The rows of a group lie close to one hidden flat surface of 11 dimensions, which passes through zero. Surfaces can cross.
Some rows, each with its group after it:
111, -276, 55, -41, 43, 28, 318, -116, -390, 62, 14, 18, 35, 137, -138, -62, -52, -43
(5)
-221, 42, 73, -145, -136, 360, 305, 129, -312, -182, 153, 3, -110, -193, 270, -265, -235, -163
(6)
51, 106, -53, 17, 261, 45, -69, -411, -345, -87, -64, -334, -223, -92, -58, 84, -148, -39
(6)
-4, 61, 162, -155, -323, -187, 306, -41, 163, -171, -152, 55, 204, -94, 62, 122, 164, -153
(4)
366, 45, 64, 47, -37, -85, -269, 224, -200, -35, -199, 117, -253, 118, -213, 249, 229, -162
(4)
46, 356, 72, -29, 355, 246, -299, -92, 24, 40, 147, 18, -79, -341, -32, 265, -156, 86
(2)
338, -83, 13, 237, -357, -170, -5, 257, -263, 157, -199, -41, -341, 18, -87, -163, -48, -232
(0)
-46, -381, 144, -119, -112, 24, 149, 123, 179, 296, 122, -127, 84, 222, 166, -29, 128, 161
(3)
-5, 41, 115, -197, -53, 388, -321, 158, -121, 237, 207, 31, -8, 142, 103, -20, -89, -135
(2)
169, -303, -31, 199, -52, -173, 22, 19, -343, 158, 60, -22, -48, -212, -402, 123, 18, -30
(0)
85, -214, -46, 322, -118, -84, -146, 245, 87, -178, 82, 196, -189, 128, 109, -150, -12, 31
(5)
-85, 318, -174, -175, -128, -140, 132, 257, 354, -464, -304, 331, 252, -213, -79, -148, 270, 366
(5)
157, 23, 157, 72, -163, 103, -291, 143, 73, 50, 115, -190, -328, -328, 172, 167, -10, 151
(1)
-18, -144, 16, -23, -248, -10, 63, -57, -279, 77, -20, 60, 153, 336, -85, -145, -40, -444
(3)
-230, -225, 12, 150, 343, 362, -45, -66, 78, -182, 29, 71, 173, 122, 157, -154, 63, 99
(3)
-4, 237, -92, -420, 234, -222, -197, -315, 124, 127, -76, -19, -168, 337, -229, -26, -123, 24
(6)
265, 2, -127, -69, -107, -290, -137, 247, 341, 391, -98, 19, 109, 250, -163, 53, 264, 435
(4)
-215, -178, 30, 234, -396, 6, -502, -127, 181, -12, -202, -182, 203, -120, -75, -27, 162, -440
(4)
-118, -283, 55, 98, 282, 198, -61, -25, -269, 153, 269, -176, -187, 183, 113, 140, -91, -194
(1)
270, -42, 301, 160, 149, 241, -171, -395, -77, -119, -305, 130, 122, 15, -156, -91, -77, -240
(2)
1, 151, -236, 112, 153, 44, 37, 191, 70, -93, -42, 173, -132, 479, 269, -405, -162, 119
(1)
-86, -379, -166, 182, 356, -52, -201, 83, -50, 179, 130, 175, -15, 354, -284, -48, 10, 1
(6)
-208, -137, -161, 154, 183, -329, 522, 56, 220, 270, 64, 8, 130, 201, 102, -4, -53, 6
(5)
102, -236, -66, 446, -47, -244, -34, 83, -129, -146, 51, 63, -307, -18, -39, 56, -83, -264
(2)
170, 343, 167, -282, 252, 238, -4, 15, -121, -38, 4, 179, -285, -43, 14, -34, -255, 40
(5)
-63, -220, 51, -13, 91, -227, -96, 23, 223, -250, -68, 305, -89, -252, -404, 36, 92, 79
(6)
179, 93, -171, 147, 103, -298, -395, 204, -6, -76, 29, 373, -187, 67, -397, 189, 22, -117
(2)
78, -230, 172, 49, -118, -343, 164, -186, 231, -242, -333, 85, -157, -168, -187, -19, 60, -34
(2)
412, 255, 190, 90, 144, 68, 22, 185, 23, -230, -69, 370, -321, -63, 84, 52, -141, 99
(2)
180, -60, 52, 186, -108, 80, -146, 162, 123, 26, -151, -64, -329, 185, 310, -276, -58, 78
(0)
153, 347, 82, -197, -126, 73, 85, -103, 44, 150, -38, 192, 469, 105, -47, 19, -30, -3
(0)
24, -232, 91, 236, -217, -13, -23, 13, 159, 325, 197, -140, 177, 157, 263, -6, -42, -55
(6)
487, 406, 48, 318, 235, 91, -222, -46, -52, 69, -103, 45, -229, -277, -30, 77, -212, 171
(3)
-167, 39, 151, -51, -85, 152, 97, -286, 2, -291, 11, 11, 171, 33, 244, -63, -92, -260
(5)
-465, -207, -51, -373, 187, 58, 349, 10, -220, 89, 185, -180, -147, -188, -126, 43, -25, -20
(3)
92, -334, 153, 317, -127, 184, 431, 144, -227, -147, -324, 37, 214, -86, 55, -171, 227, -68
(4)
140, 183, -262, 529, 192, -142, -95, 118, 131, 210, 303, 22, -59, 44, 217, 16, -275, 186
(4)
68, -69, 210, 336, 198, 345, -34, -231, -120, -165, -106, -50, -160, -167, 217, -187, -235, -140
(2)
-335, -50, -65, -316, -128, -103, -255, -74, 269, -156, -90, 14, -88, 22, -142, -178, 45, -52
(0)
90, -187, -21, 454, 383, 341, -237, -429, -363, -222, 275, -40, 119, 152, 90, -49, -236, -23
(0)
-295, -63, 49, -213, 7, -72, -380, -184, 363, 81, 68, -128, -37, 96, -4, 98, 22, -112
(4)
-174, -164, 30, -64, -4, 213, -38, -118, -258, -305, 33, 125, 200, 33, -113, -64, 48, -207
(5)
-168, -15, 10, -272, -70, -262, -50, -163, -40, 100, 135, -197, -97, -257, -274, 349, 28, -151
(1)
-148, 227, -28, -182, 60, 57, -26, 107, 223, -121, -272, 141, -70, 320, 156, -216, 45, -102
(6)
62, -225, 114, -164, 157, 97, 230, 112, -112, 47, 214, -1, -321, 217, 172, -38, -60, 211
(1)
-267, -56, -32, 47, 155, 319, 61, 217, 36, -186, -192, 40, 29, 352, 312, -242, 148, -118
(6)
-336, -298, -207, 173, 156, 49, 85, -35, -98, -68, -63, -91, 115, 67, -80, -209, 44, -61
(1)
-195, 166, -81, 278, 27, -216, 256, 43, 313, 44, 113, -88, -119, -189, 355, -3, -239, -89
(5)
37, 222, -77, 550, -26, -125, -91, -239, 148, -141, -80, -60, 164, 34, 259, 30, -139, -295
(5)
183, 163, 159, -126, -259, -217, 289, 230, 386, -173, -399, 260, 211, -102, -11, 48, 335, 147
(4)
108, 250, -98, 5, 36, 18, -298, -19, -125, -137, -10, 250, 63, 27, -233, 20, -57, -134
(3)
-138, 316, -52, -336, -190, 384, -221, 144, -151, -324, -25, 77, -21, 38, 187, -214, 12, -52
(1)
-473, -93, -109, -67, 482, 99, 126, -61, -48, 71, -270, -8, -113, 210, -157, -202, -85, -358
(3)
-174, 137, 36, -409, 407, 101, 84, -81, 123, -17, -39, 151, 42, -207, -274, 60, 26, 252
(3)
167, 78, -67, -194, 161, 152, -171, 194, -188, 311, 217, 249, 122, 522, -134, 4, -31, 7
(3)
87, 166, 58, 63, 27, 87, 158, -160, 5, 101, -173, -500, 0, -145, 320, 137, 114, 182
(6)
7, 259, -76, -29, -22, 49, -41, 255, 343, 29, -66, 367, 278, 328, 142, -228, -6, 67
(1)
148, -201, 40, 84, -138, -127, 195, 119, -37, -7, -74, 95, 26, -91, -148, -41, 96, 105
(3)
72, -169, -9, 365, 3, -6, -144, -76, -133, -86, 9, -248, -399, -277, 88, -29, -152, -44
(0)
425, 168, 115, 263, 30, -204, 70, -297, 38, -125, -283, 69, 51, -138, -106, 81, -49, 5
(5)
264, 157, 114, 413, -98, -5, -91, 67, 226, 163, -21, -36, -46, -231, 218, 15, -122, 55
(1)
193, 19, 7, -1, 272, -219, -25, -359, 35, 1, -41, 64, 73, 214, -195, 166, -15, 28
(4)
-181, 109, -181, 208, -342, 7, 102, 379, 347, 17, -80, 352, 572, -95, 26, -451, 20, 80
(1)
-10, 177, 19, -232, -96, 81, 20, -102, -244, -265, 120, -55, -260, -18, 158, -47, -170, -85
(0)
294, -22, -36, 171, 240, -75, 178, 138, -177, -256, -160, 485, 20, -265, -458, -62, 24, 225
(6)
123, -68, 26, 523, -137, -45, -279, -96, -178, -166, 62, 19, -204, -272, -1, -12, -270, -379
(6)
-247, 71, -341, 226, 375, -38, -147, -234, -205, -263, 85, -78, 100, 354, 66, 143, 56, -201
(3)
-138, 264, -20, 82, -151, -317, -280, 80, 526, 344, 110, -300, 19, -261, 153, 471, 129, -88
(0)
21, -6, -76, 22, -1, -57, 106, -76, 5, -103, -306, 8, 92, -77, -190, -223, 57, 95
(2)
152, 509, 16, 165, -151, -348, 37, -107, 417, -354, -123, 261, -26, -189, 192, 11, -173, -97
(5)
-23, -274, -15, 344, -61, 206, -170, 117, -125, 138, 280, -183, -62, 153, 330, -53, -60, -70
(3)
-76, -111, -187, 156, 280, -300, 40, 0, 31, -415, -279, 93, -240, 489, 8, 71, 243, -155
(0)
-178, -173, -275, 279, 28, -109, 90, 145, -95, -155, 37, 23, -30, 317, 104, -180, 6, -110
(2)
-384, -108, -231, -90, 130, 218, -199, -8, -49, 200, 151, -117, 336, 374, 47, -70, 87, -76
(2)
-40, 82, 162, -387, -352, 15, 52, -86, 31, -28, 69, -59, 108, -25, 84, 52, 44, -52
(1)
-151, -75, -213, 57, 40, -43, 24, 349, -401, 72, 173, 28, -194, -397, -356, 150, 21, -105
(6)
185, -71, -86, -128, -211, -56, -337, -135, -491, -225, 75, 15, -16, 193, -302, 153, 121, -212
(1)
153, 319, 105, -386, -213, 52, -4, -142, 8, -60, -35, 117, 68, -292, -165, -138, -144, 184
(0)
-36, 47, 5, -261, -272, 137, 137, 51, -269, -6, 49, -179, -23, -42, 122, -150, -32, 50
(5)
-30, -224, 213, 240, -50, 56, 98, -428, 165, -84, -265, -240, 241, 39, 197, -69, 30, -164
(4)
125, -93, -76, 246, 272, 107, -377, -393, -147, -391, 17, 67, -139, -11, -143, -123, -175, 104
(0)
-324, 204, -237, -179, 131, 80, -181, -92, 177, 145, 241, 4, 109, -60, -30, -322, -298, 277
(4)
-154, 125, -272, -96, -329, -112, 106, 27, -266, 176, 322, -82, 233, -271, -152, -132, -220, 4
(4)
87, -161, 227, 43, -128, -121, -105, 141, 141, -268, -1, 308, -399, 148, 86, -36, -100, -296
(2)

New rows, each followed by its group:
-139, -251, -154, 28, 236, 79, 86, 45, -283, -235, -126, 23, -47, -219, -334, -89, 156, 147
(1)
85, 109, -139, -5, -78, 110, -186, 237, -131, -206, -7, 204, -33, 140, -19, -177, 35, 18
(5)
191, 360, -43, 0, -236, -45, -349, 58, -25, -330, -61, 209, -83, -64, -19, -33, -42, -86
(5)
-72, -14, 65, -12, -115, -67, 222, 284, -93, -313, -18, 286, 3, -115, -53, 206, 175, -295
(4)
-190, -323, -93, 83, -28, 50, 4, 342, -93, 109, 58, -34, -182, 414, 168, -105, 90, -210
(0)
83, -149, 207, -20, -20, -86, 257, -363, 113, -143, -242, 54, 249, 192, 43, -33, 78, -88
(2)
-79, 172, -395, 46, -24, -197, -159, 168, 7, -223, -129, 141, -132, 104, -146, -309, -6, 126
(1)
278, 80, 9, 233, 101, -196, 201, -165, -147, 103, -74, 166, 161, -63, -229, 96, -140, -128
(1)
-225, 54, -74, -355, 10, 156, -167, 60, 124, 79, 134, -249, 181, 276, 216, 219, 316, 188
(6)
18, -114, 105, -48, 228, 3, -23, -429, 109, -350, -254, -21, 3, 51, -49, -35, 72, 88
(6)
-258, -30, -134, -114, -173, -183, 398, 19, -98, -202, 92, 59, 150, -164, -69, -44, -14, -83
(5)
-22, 309, 122, -449, -32, -59, 149, -49, 197, -79, -104, -93, -181, -192, 105, 54, -2, 185
(1)
10, -355, -91, 87, -358, -35, -196, 138, -198, 93, 427, -82, -120, 341, 182, -93, -91, -116
(1)
-146, -31, -94, -416, -286, -287, 242, 143, -99, 412, 189, -66, 241, 21, -259, 206, 114, -60
(6)
97, 25, -190, -126, 19, 258, -91, 103, -150, 216, -112, 47, 211, 239, -129, -453, -16, 323
(4)
-13, 227, 136, -498, -36, -29, 299, -301, -81, -182, -239, 104, 291, -46, -224, 79, 125, -93
(1)
17, 239, -59, 13, 39, -10, -249, 535, 205, -137, -7, 341, -225, 72, 58, 93, 148, -40
(4)
-145, -5, -23, 226, 7, 88, 130, 108, 98, 1, 207, -72, -31, -112, 338, -53, -133, 17
(4)
-93, 69, -395, -29, -448, -369, -72, 393, -123, 91, 87, -134, -203, -65, -88, -81, 44, 2
(2)
66, 17, 69, 137, 210, -20, 43, -136, 187, -508, -523, 91, -16, -125, -60, 3, 263, 97
(6)
-3, -104, -46, -71, 191, 146, -79, -72, -21, 89, -207, 126, 273, 104, -314, -104, 136, 108
(2)
-117, -287, -21, 186, -60, -45, -133, -24, -55, 520, 402, -291, -218, 12, 86, -18, -327, -156
(6)
200, -30, 125, -62, -306, -241, 140, 52, 179, 232, -121, -88, 130, 386, 150, 125, 198, -135
(0)
74, -130, -38, 22, -143, -249, 199, -247, -103, -93, -31, -222, -177, -33, 8, -59, -55, 66
(1)
-15, 114, -116, 257, 288, 23, -302, 35, -142, 194, 128, 88, -24, 35, -189, 216, -125, -300
(1)
77, 71, 284, -138, -121, -88, 19, -226, 667, -149, -253, 150, 28, 209, 272, -240, -52, 123
(6)
234, 131, -184, 16, 182, -220, -299, -102, -196, 180, 149, -178, -134, -260, -378, 383, 15, 209
(6)
305, 293, 145, -177, -283, 98, -242, 253, 25, 144, -45, 72, -265, -202, -13, -51, -60, 64
(2)
59, 143, 178, -195, 269, -37, 242, -149, 97, -88, 42, 116, 22, -366, -107, 289, -12, 246
(2)
-169, -178, -144, 400, 248, -174, 81, -156, 124, -257, -40, 16, 4, 198, 126, -13, 0, -103
(2)
25, 206, -44, 81, -14, 199, -136, 288, 137, 432, 34, 230, 433, 18, -99, -71, 11, 7
(0)
-235, -99, -88, 307, 274, 19, 97, -97, -158, 125, -192, -255, -291, -56, 48, -91, -177, -352
(3)
-41, -281, 51, 160, -72, 10, -253, -289, -40, -140, 178, 14, 199, 228, 5, 56, -22, -230
(6)
-44, 28, -140, 385, 94, 72, -103, 1, -150, 22, 233, -194, -97, 32, 273, 88, -146, -130
(2)
44, -370, 76, 20, -47, 112, 465, 160, -312, 94, 211, 25, 115, 318, 204, -30, 42, 4
(2)
294, 256, -158, 85, 79, -100, -176, 19, -120, -56, 162, 109, 39, 107, -66, 256, 25, 184
(3)
190, 336, 87, -150, -241, -126, 153, 228, 297, 156, -84, -14, -33, -287, 151, 48, 24, 288
(6)
153, -322, 13, 80, -19, -201, 264, 159, 14, -73, -172, 249, -6, 210, -162, -85, 155, 65
(2)
115, -36, 148, -110, -38, -95, 232, 247, -114, -227, -218, 161, -188, -383, -248, 198, 218, 13
(4)
242, 113, 186, -187, -110, 157, -6, -166, -117, 221, 70, 52, 246, 341, 70, -28, -91, -80
(3)
257, 508, 126, -204, -307, -139, 157, -202, 52, -35, -82, 155, 253, 57, 97, -23, -167, -178
(1)
-236, 47, -144, -11, 138, -109, -429, 212, 489, 59, 96, 110, -110, 223, 66, 84, 97, 49
(2)
-156, -234, 260, -354, -412, 86, -48, 314, 162, -32, 74, 79, -421, 69, 204, -251, -59, -193
(2)
32, 149, -71, 71, -331, -112, 110, 251, 143, -122, -277, 261, 344, -145, -140, -132, 189, -4
(4)
19, 224, -86, 39, 8, -346, 212, -61, -90, -270, -233, -44, -100, 152, 59, 285, 135, -343
(0)
-18, 116, 116, 114, -535, -34, 165, -48, 49, -106, -165, -107, 282, -163, 231, -70, 65, -245
(4)
-345, -255, 10, -25, -79, 131, -94, 69, 27, 103, 126, -241, -108, -367, -17, -30, -17, -34
(4)
25, -52, -144, 123, 7, -322, -309, 92, 394, 81, -330, 226, 123, 254, -362, -28, 249, -50
(0)
231, -16, -62, 220, -64, -134, 455, 100, -87, 133, -32, -222, 40, -182, 153, 43, 81, 369
(2)
-11, 52, 114, 284, 92, -290, 273, -360, 305, -204, -165, 42, 203, -325, -35, 180, -39, -90
(5)
-207, -81, -162, -63, 227, 364, -300, 283, -197, 167, 518, 184, 95, 271, 26, -22, -101, -10
(0)
-122, -175, 11, -182, -196, -114, -235, -133, 188, 309, -68, -200, 244, 43, -228, 81, 186, -22
(2)
-214, -95, -97, -152, 413, 176, -55, 126, -284, 3, 179, -17, -330, -52, -152, 127, -24, -30
(1)
182, -53, -102, 228, 170, 10, 398, 309, -69, -175, -106, 90, -149, 70, 172, -165, 109, 398
(3)
-319, -256, -126, 71, 77, 158, -172, -146, 135, 109, 5, -87, 249, 30, -87, -284, -25, 32
(4)
4, 47, 51, -343, -501, 277, -301, 134, -179, 193, 116, 118, 35, 177, 13, -484, -239, -179
(0)
-167, -334, 133, -357, 57, 93, 131, -69, -168, -160, -71, 293, 85, 124, -372, -111, 45, -196
(2)
-179, -83, -150, 275, 400, 62, -187, 281, 181, 34, -204, 145, -262, -6, -123, -176, -4, -25
(3)
128, 406, -7, -226, -212, 34, -352, 469, 244, -31, -164, 186, -255, 18, 78, -1, 140, 113
(4)
115, 119, -176, 165, -72, -77, 108, 71, -473, 90, -62, 23, 128, 42, -213, 69, 16, -299
(6)
97, -165, 130, -60, -407, 147, 214, -58, -140, -187, -47, 87, 390, 78, 89, -237, 89, -3
(1)
-153, -483, 165, 28, 63, 54, 424, -61, 75, 69, 26, 110, 89, 86, 10, -291, -92, 18
(6)
-44, -46, 115, 44, 115, -46, 4, 50, 421, -146, -330, 96, -6, -338, -137, -24, 161, 214
(4)
110, -183, 100, -67, -174, -23, 151, 346, 261, -2, -75, 240, -86, 488, 257, -205, 132, 81
(2)
-91, -361, 124, -179, -367, -337, 78, -47, 74, -30, 254, 9, -66, 30, -81, 102, -1, -178
(5)
-192, 305, -69, 69, 168, -65, -116, -61, 244, -133, 185, -223, -115, 2, 427, 396, 22, -55
(0)
-21, 36, -78, -233, -397, -30, 132, -148, -79, -375, -182, -15, 203, 145, 43, -306, 97, 54
(1)
121, 130, -37, -240, 265, 77, 152, 190, 38, 326, 211, 315, -221, 201, -77, -349, -410, 339
(6)
302, 500, 55, 231, 38, -265, -185, 94, 457, 234, -103, 153, -11, -187, 19, 189, -109, 59
(1)
-195, -253, -87, -306, 249, -21, 98, 215, -84, 255, 366, -14, -55, -32, -234, 210, 104, 312
(3)
199, 65, 4, 109, -146, -314, -51, 30, -33, 290, 160, -94, 137, 167, -20, 461, 130, -197
(0)
149, 365, -208, -256, 171, -6, -192, 62, -198, 90, 108, 235, -13, 278, -226, -20, -120, 88
(6)
-118, 50, 124, -112, 212, 146, 418, -24, 13, -225, 101, 131, -20, 154, 345, -36, -103, -5
(4)
316, 140, 289, -65, 49, 222, 132, -355, -273, -115, -179, 195, 182, -456, -331, -31, -176, 20
(3)
-99, 137, -41, -57, -351, -209, 237, -198, 149, -122, -82, -388, -252, -256, 330, -213, -204, 123
(1)
-89, 283, 31, -393, -202, -60, -107, -225, -5, -88, 130, 87, 175, 463, 156, 79, -69, -378
(4)
6, -304, -64, 344, 376, 383, 227, 114, -454, 77, -23, -174, -106, -261, -44, -138, -50, 199
(5)
-67, 265, -76, 237, 391, -24, 253, 7, 221, 111, -135, -35, -159, -122, 171, -140, -261, 103
(1)
138, -249, -9, 299, 7, -15, -67, -192, -392, 192, 372, -195, 132, 67, -13, 318, -69, -200
(0)
513, 13, 313, 246, -99, -16, -197, -94, 197, 165, 12, -162, -205, 36, 308, 252, -26, 131
(1)
270, -113, 114, 32, -344, -265, 44, -296, 10, -108, -111, -295, -133, -84, 82, 49, 32, 110
(1)
197, -205, -1, -68, 33, -117, 171, 103, -153, 136, -141, 110, 87, -218, -494, 61, 181, 228
(2)
-211, -113, -30, -166, -51, -34, -23, -23, 87, 122, 267, 6, 166, 584, 221, 53, 28, -204
(4)
-25, -68, 96, -84, 216, -9, -76, -155, 163, 174, 192, -159, -11, -349, -137, 302, 31, 273
(3)
164, 161, -205, 409, -129, -12, -505, 52, -254, 41, 81, -52, 196, 269, 34, 245, 123, -377
(6)
102, 64, 62, -114, -355, -263, -42, -32, 19, 94, 53, 113, 269, -262, -316, 230, 75, -100
(1)
207, 155, -197, 98, -357, -282, -216, -121, -463, -148, 107, 50, -18, -87, -317, 74, -137, -304
(1)
-91, 97, 201, -13, 35, 304, 431, -137, -53, 30, -20, -71, 158, -81, 368, -189, -220, -85
(1)
-228, -72, -149, 413, 345, -119, -42, -330, -18, -93, -338, -174, -80, -33, -113, -5, -50, -414
(3)
-60, -85, -56, -50, 366, 73, -74, -43, 99, -250, 44, 147, -109, 114, -5, -32, 45, 288
(0)
259, 131, 163, -234, -264, -34, -119, 245, 42, 184, 0, 247, -93, -258, -289, -26, -54, 90
(3)
-435, 52, -247, 213, 403, 323, 148, 307, -356, -11, 218, 25, 24, -3, 146, 69, -33, -306
(0)
135, 83, 250, 32, 46, 282, -22, -69, 163, -59, -242, 7, -113, -71, 200, -204, -95, 73
(2)
-208, 268, -221, -222, -80, -238, -349, 261, 442, 126, 63, 222, 71, 385, -23, -38, 45, -45
(1)
-209, -324, -63, -156, 201, -48, 218, 93, -178, 37, 188, 127, 29, 55, -246, 71, 95, 48
(4)
154, -436, 16, 54, -21, 73, 117, 8, -348, -128, 71, 106, 72, 346, -66, -110, 102, 69
(1)
-9, -265, -60, 34, 517, 296, -232, 178, -70, -95, -73, 134, -146, 457, -33, -25, 246, 145
(1)
1, -82, 33, 0, -378, -301, -195, -355, -103, -30, 44, -481, -109, -351, -102, 289, 26, -216
(1)
-275, 212, -153, -207, -515, -190, 29, -186, 180, -200, -129, -184, 157, 82, 220, -314, -34, -104
(1)
-221, 287, 121, -249, -39, 116, 155, -187, 49, -37, -118, -90, 189, -266, 56, 36, -57, -170
(1)
-96, -227, 55, 259, -60, -195, -50, -129, -95, -385, 23, 46, -387, -140, -33, 6, -185, -428
(2)
134, -353, 127, -12, -15, 94, 97, -217, -103, 232, -142, -286, 90, 242, 37, -91, 134, 87
(4)
